All groups share one centre, and each spreads out both ways along 8 directions, with some noise.
In the rows, zero is written as 128.
Known rows, each followed by its group:
[119,120,105,98,129,134,89,137,142,125,117,150,128,122]
z_240
[136,144,119,107,140,142,78,144,157,142,106,121,107,165]
z_459
[108,140,121,147,125,120,148,142,128,124,115,122,122,148]
z_459
[119,136,138,156,127,95,115,141,147,117,124,123,155,134]
z_753
[123,138,109,121,144,138,125,141,135,127,132,131,108,137]
z_889
[106,127,125,154,101,101,133,126,120,118,94,146,161,130]
z_753
[132,137,129,115,114,101,116,146,144,135,92,116,120,165]
z_240
[111,122,120,127,136,111,119,124,138,110,139,136,144,115]
z_459
[126,129,140,140,102,118,166,135,115,129,117,108,130,130]
z_240
[124,124,121,113,131,125,115,133,143,121,134,129,126,125]
z_889
[109,136,114,132,140,145,149,141,127,123,138,122,115,135]
z_753
[172,146,147,140,160,107,134,100,108,127,142,169,125,131]
z_889
[136,133,142,143,138,89,152,104,126,105,139,122,118,147]
z_240
[148,134,133,136,119,133,153,112,117,132,117,114,103,143]
z_240
[127,134,117,125,112,123,141,130,135,127,106,103,95,155]
z_889
[116,126,117,104,117,102,135,145,143,137,85,105,120,159]
z_601
[120,127,112,144,129,159,143,109,110,125,134,144,116,115]
z_240
[128,136,116,114,138,96,134,124,130,122,96,159,136,146]
z_889
[134,120,129,136,133,154,115,115,113,126,156,152,140,95]
z_240
[110,131,137,160,105,122,112,153,126,132,120,126,156,129]
z_459
[112,119,112,103,132,136,95,135,152,129,118,137,145,120]
z_240
[125,132,126,122,98,96,124,147,115,125,98,136,133,146]
z_240
[120,130,120,115,165,127,126,125,147,113,154,129,127,130]
z_459
[116,122,126,137,133,143,126,128,120,150,118,129,134,133]
z_601
[119,120,102,117,146,136,104,106,128,117,137,162,125,116]
z_240
[125,129,128,104,159,139,161,120,122,119,151,136,135,111]
z_459
[125,132,143,137,142,140,126,125,112,132,136,135,145,134]
z_753
[142,136,152,132,141,108,137,128,129,126,137,115,130,148]
z_753
[127,141,116,132,116,139,97,126,124,120,103,154,131,140]
z_601
[129,127,101,101,101,161,131,151,135,141,116,99,80,130]
z_889
[135,130,120,132,121,131,92,107,125,133,110,151,125,139]
z_459
[101,118,89,53,123,87,97,160,192,83,120,128,141,114]
z_601
[117,130,108,132,125,117,151,112,126,105,123,142,118,128]
z_601
[121,138,129,147,128,117,124,133,127,128,112,133,133,152]
z_889
[143,122,140,129,142,137,100,118,131,129,159,134,138,106]
z_753
[122,128,129,181,117,122,139,137,128,108,170,105,104,116]
z_459
[129,126,120,138,100,142,124,124,109,136,104,143,126,123]
z_459
[143,130,108,103,133,144,142,141,136,129,150,124,94,111]
z_889
[128,120,122,88,143,113,168,111,118,115,132,126,115,136]
z_753
[124,134,137,123,89,132,125,181,128,143,112,105,144,126]
z_601
[140,132,134,121,137,123,112,124,134,127,128,126,122,140]
z_753
[170,158,135,133,94,122,142,139,126,87,161,119,89,120]
z_601
[121,128,131,155,100,131,128,150,121,130,128,118,127,118]
z_459
[147,140,137,122,156,110,121,125,137,120,143,143,129,131]
z_889
[130,134,143,114,124,103,115,161,145,124,140,110,134,130]
z_240
[124,127,115,126,118,106,132,144,151,115,121,112,115,137]
z_753
[138,121,140,106,129,84,111,117,149,113,122,128,141,134]
z_601
[138,136,134,164,111,143,183,118,90,123,145,122,100,123]
z_601
[136,135,147,145,128,109,165,131,116,119,150,107,120,127]
z_459
[127,131,161,175,147,108,169,113,107,124,154,113,138,137]
z_601
[118,133,135,139,130,94,121,139,151,115,128,117,141,141]
z_753
[157,115,136,123,141,129,91,75,118,118,142,171,140,109]
z_601
[160,130,124,98,135,111,133,116,131,121,130,136,108,123]
z_889
[105,120,114,120,129,148,123,140,130,129,132,141,144,108]
z_753
[111,132,107,127,139,125,134,130,135,116,126,130,120,135]
z_889

New rows, each followed by its group:
[135,115,136,153,127,106,90,109,139,115,152,134,131,114]
z_459
[108,124,122,126,131,145,140,159,136,144,135,106,128,125]
z_601
[138,112,133,69,107,124,144,128,113,141,106,123,126,122]
z_753
[122,139,158,192,118,114,109,164,146,118,167,113,163,107]
z_753
[106,135,132,69,169,116,125,147,142,133,112,117,146,175]
z_753
[152,138,135,125,113,126,136,136,111,143,112,134,125,126]
z_889
[130,139,122,115,150,144,107,157,147,130,141,126,121,130]
z_889
[101,138,107,175,147,170,159,125,106,136,130,131,108,146]
z_601
[99,140,140,184,102,150,129,150,118,137,116,105,134,155]
z_889
[154,155,153,183,111,143,148,120,94,114,151,134,113,131]
z_601
[140,130,95,78,124,135,145,151,132,136,108,142,103,113]
z_889
[138,147,136,129,145,102,137,137,121,125,123,159,151,130]
z_889
[156,144,104,84,144,117,144,137,134,131,112,146,92,134]
z_889
[131,124,130,95,148,129,127,120,125,129,129,130,132,135]
z_753
[71,142,119,195,105,138,109,187,134,131,120,123,165,139]
z_459
[132,121,118,119,125,111,119,104,129,107,126,152,134,119]
z_601
[137,148,150,188,109,93,131,162,153,111,154,90,119,130]
z_753
[113,130,130,111,119,148,148,159,115,140,125,119,132,124]
z_753
[113,137,107,164,143,186,138,122,107,148,133,141,107,133]
z_601
[133,134,129,130,120,116,128,136,132,115,133,127,133,128]
z_601
[103,127,93,113,126,114,157,131,125,115,103,147,126,127]
z_889
[126,149,143,135,126,146,126,156,119,150,105,130,153,153]
z_459
[100,137,116,176,109,122,130,149,138,117,115,130,142,131]
z_753
[127,147,130,180,99,156,111,163,126,142,127,125,129,128]
z_753
[109,123,111,118,104,152,134,160,134,130,123,100,113,122]
z_889
[129,125,140,110,137,123,139,125,115,127,130,128,136,133]
z_753
[143,133,153,133,112,134,100,152,140,141,138,88,120,140]
z_889
[136,118,149,109,141,117,109,138,144,145,136,111,133,127]
z_601
[120,133,128,135,99,110,111,167,145,135,111,106,126,140]
z_459
[121,113,109,104,139,162,100,131,136,151,125,136,119,115]
z_601
[130,131,117,123,132,130,122,133,128,120,143,137,111,128]
z_240
[120,119,111,83,150,140,157,105,112,125,125,134,111,137]
z_753
[141,138,123,135,125,143,118,118,120,123,133,149,112,127]
z_601
[109,140,89,105,125,128,126,153,153,92,134,133,111,126]
z_601
[109,147,118,141,122,143,118,172,142,115,138,124,138,127]
z_601
[111,130,125,128,142,116,134,140,134,119,137,144,154,114]
z_889
[149,132,148,102,117,108,83,146,149,129,127,124,146,124]
z_601
[147,121,139,102,122,119,127,117,123,132,124,124,123,130]
z_753
[128,129,125,122,135,134,114,120,139,128,122,129,125,135]
z_240
[136,107,138,117,132,115,100,92,142,111,147,119,130,118]
z_889
[136,128,157,135,112,107,133,151,116,123,155,123,152,107]
z_240
[108,124,116,173,97,95,119,148,146,106,138,102,107,132]
z_459
[121,122,110,107,147,158,115,125,133,125,146,146,132,106]
z_459
[149,144,143,117,141,70,128,129,144,121,108,121,128,167]
z_889
[131,133,95,111,117,128,94,151,109,124,139,166,96,124]
z_240
[118,126,119,134,121,122,109,137,142,122,124,127,128,131]
z_459
[165,147,148,126,128,112,134,138,124,138,125,120,107,149]
z_889
[117,124,109,112,134,137,100,145,134,124,145,144,134,109]
z_240
[57,134,92,127,126,144,169,174,124,123,98,128,146,146]
z_753
[124,134,128,117,131,136,127,141,127,136,115,131,137,137]
z_459
[123,144,130,137,149,114,119,141,125,129,115,165,165,136]
z_889
[147,139,158,162,114,93,102,127,137,127,124,124,145,146]
z_753
[142,128,130,139,129,140,118,124,132,127,153,129,122,110]
z_753
[167,169,161,134,133,106,122,181,130,157,113,124,132,160]
z_889
[116,120,118,132,188,140,97,92,146,134,145,144,127,140]
z_601
[115,138,122,161,128,129,122,147,139,118,138,124,132,126]
z_753
[93,115,100,124,160,167,122,139,140,146,134,124,121,124]
z_601
[108,114,139,129,140,125,122,129,125,147,118,127,161,123]
z_601
[114,133,118,133,122,133,128,133,125,117,128,142,140,119]
z_601
[106,114,123,128,132,142,98,135,147,119,152,117,146,110]
z_889
[115,118,121,112,132,119,126,132,143,129,124,122,138,124]
z_601
[104,120,117,103,122,112,124,141,137,125,110,132,152,128]
z_753
[74,125,105,158,114,171,133,158,137,120,135,97,119,135]
z_889
[103,143,121,149,114,93,131,135,132,91,106,149,160,147]
z_601
[135,140,106,129,137,133,128,116,137,103,148,136,95,134]
z_601
[130,137,133,124,141,129,154,125,121,123,144,122,124,129]
z_459
[144,138,135,117,104,115,129,141,130,119,127,121,120,127]
z_601
[139,139,140,151,134,137,147,133,116,126,148,128,119,124]
z_889
[135,122,104,137,122,141,119,107,135,115,141,143,102,106]
z_753
[161,143,146,133,106,115,129,127,118,125,124,123,111,141]
z_601
[124,128,85,89,143,134,59,138,141,120,138,171,106,128]
z_240
[105,132,135,169,82,104,154,167,120,122,114,100,137,134]
z_459
[165,132,142,106,155,78,115,87,144,113,130,139,116,151]
z_889
[130,132,127,168,114,120,117,122,134,120,130,135,129,121]
z_753
[140,141,148,162,152,107,169,104,133,110,151,100,106,152]
z_240
[171,132,125,53,164,119,120,80,138,132,102,144,104,156]
z_459
[128,127,158,145,109,105,177,113,131,130,96,95,149,144]
z_240
